All groups share one centre, and each spreads out both ways along 5 directions, with some noise.
Known rows, each followed by its group:
[ 27  -9  14  -6   2   3   1 -31  -9] -> q_606
[ 24  17  22  17   2 -13  23 -28  26] -> q_338
[-30  -9  16 -12 -22  -9 -43   9  34] -> q_338
[ -7 -13  -9   6  26  -7 -18 -55  45] -> q_478
[  2  12 -13  12   2   4  31  31 -10] -> q_606
[ -1   9  30  13 -23  -9 -25 -48  17] -> q_784
[ -6   3   8  -4  -6  -9 -11   6  12] -> q_606
[  3  -1  -3  -3  12 -14   0 -10   2] -> q_368
[ 8  4  0 12 -2  5 13 -2 -1] -> q_368
[  1  12  -4   9   6 -24   2 -19  -8] -> q_606
[ -8   3  13  -2  -9 -11 -12  -2  23] -> q_784
[  4  33  -7  17  33 -27  23 -27  15] -> q_338
[-11   6  -6  -5   8 -22  -6   7   0] -> q_368
[  5  -1 -14   8  24 -24  12 -18  11] -> q_784
[  1  -1  16  -4  -8  -9 -13 -15   7] -> q_784
[ 19  21  28  18 -18 -20  18 -11  11] -> q_338
[ -5 -32 -14  -5  10 -12  16  44  54] -> q_478
[-12  18   7   4  -1 -19 -19 -26  -4] -> q_478
[ 15 -39  12 -24  -8   4 -37 -39 -13] -> q_478
[-45  16  -9   2  -6 -36 -38   0   2] -> q_478
[-13  13  -9  10  -3 -16   2   8 -11] -> q_368
[  8  -4  -5   6  19 -17   4 -26  19] -> q_606
[ -4 -12  23 -15 -32  -6 -33   2  -4] -> q_338
[-13 -18  -5 -29  14  -3 -18  28  26] -> q_606
[-19   7  -4  16  -1  13 -14 -26  20] -> q_784
[ 16   0 -12  22  17  27  56  26  37] -> q_368
[ 11  16  43  15 -35 -12   3  -6  35] -> q_338
[  3  -3  11  -8   1 -33   2  16  35] -> q_784
[-14  13   7  -7 -13 -18 -19   5 -14] -> q_606
[ -7  -1  -6  -6   8 -13  -3   8   8] -> q_784
[ -2   0   4 -16 -11 -17 -20   6 -32] -> q_478
[-24   6  38   3 -37 -17 -35  -5  62] -> q_368
[  1  -6  -7 -38  32 -30 -21   1 -14] -> q_368
[-28  -7 -20 -11  27 -13 -24  -1  32] -> q_338
[  4 -15  27  -1 -15   0   2  15  66] -> q_478
[-15  38  -5  -6  55 -15 -20 -67  18] -> q_338
[-22 -25 -36 -21  54 -29 -10  14  52] -> q_606
[-18   8 -19  -1  20 -21   8  27  15] -> q_368
[ -8  14   8  -6  -9 -19  -6  16 -12] -> q_478
[-16   7  -9   4   4   1 -14 -11  -1] -> q_784

New rows. What belongs after each?
[ 15  -6  -5 -18  22 -36  12  16  -4] -> q_784
[-16  -3 -45 -13  43 -28  21  54   8] -> q_784
[ 10  -5 -24   4  39 -31  22  -7  11] -> q_784
[  6 -10  -4  -4  12 -10  -5 -20   7] -> q_478
[ -5 -19   7 -17   5  27  -1  27  54] -> q_784
[  5  20 -15  -4  18 -26  14  10 -39] -> q_478
[-40  35 -18  11   9 -42 -18  -2 -13] -> q_478
[ -3 -12  15 -12  -3  23 -11   5  36] -> q_784
[ -7  24  10  -3  -4 -22 -23 -28 -29] -> q_478
[  1   3   4  32 -11  -2   9 -24  30] -> q_368
[  5  11  24   0 -30  -1 -17 -15 -25] -> q_368
[ 49 -13  16  -8   1  34  30 -10 -28] -> q_606
[ -4  20 -13   6  15 -26  28  27   7] -> q_478
[ 17   0  14  -4   2 -33  -2 -19   4] -> q_784
[-11  -6 -25   0  38 -35   4  -2  32] -> q_368
[ 12  23   9  11 -14 -19  -2 -30 -51] -> q_606
[  0  21  40   8 -25  -9   5  14  58] -> q_478
[ 13  -5  28  -9  -6 -19 -33 -62   8] -> q_606
[ 12  -5  18 -22  -6 -15 -11   2  -8] -> q_784
[  5  -3  17   0  -5 -12  -6 -14  25] -> q_784
[  6   6  28   0 -30  12   1  14   9] -> q_606
[  6  18  39  -8 -32 -10  -7  14  -3] -> q_478
[ 21   3  16  16 -15 -16  22   1  10] -> q_338
[ -6   4  -4  14  21 -13   1 -28  40] -> q_478
[ 19 -26  -2  -6  10  -1  25  25  50] -> q_478
[  1  -7   0  -5  13 -12  -5  -9  23] -> q_606
[ -7  -2  26  14 -19  19 -17 -39  52] -> q_784
[-21  -1 -41  -5  36  -2   9  27   1] -> q_784
[-75  32 -34  14   1 -57 -26  43  17] -> q_478
[ -1  10  -2  12   7 -36  -3 -22   5] -> q_784
[ -6   4  -2  -2  10 -17 -13 -20   0] -> q_478
[ 15  29  42   1 -20  -6  -5 -27  -3] -> q_478
[-14  20   9   9  -3 -22   0   9  25] -> q_478
[ 16   3  29   6  -2   2   5 -26  44] -> q_478
[ 15 -24  -1  -9  38 -27 -19 -71  41] -> q_606
[-10  22  -4 -18  -3  -3   3  45 -38] -> q_368
[  2 -15   1 -22  11   1  -8  12  11] -> q_606
[-32  34  22  23 -47 -17  -9  29  25] -> q_606
[  6  -4  13 -24   7 -10 -14  -3   0] -> q_368
[-31  29 -34  36  20 -54  12  -1  15] -> q_606
[-13  16  -5 -19  -2 -44 -17  26 -43] -> q_784
[  8  14 -13  68 -22  10  36 -41 -15] -> q_368
[ 1 -7  7 -7 12 -4  5 12 45] -> q_368
[  4  14  23  -9 -27   3 -16  -1 -40] -> q_368
[-73  13 -48  -9  32 -65 -30  50  30] -> q_606
[ 26  -1  10  30  12  -9  23 -56  51] -> q_606
[  1  20   4  14  -8 -24  -3 -25 -23] -> q_606
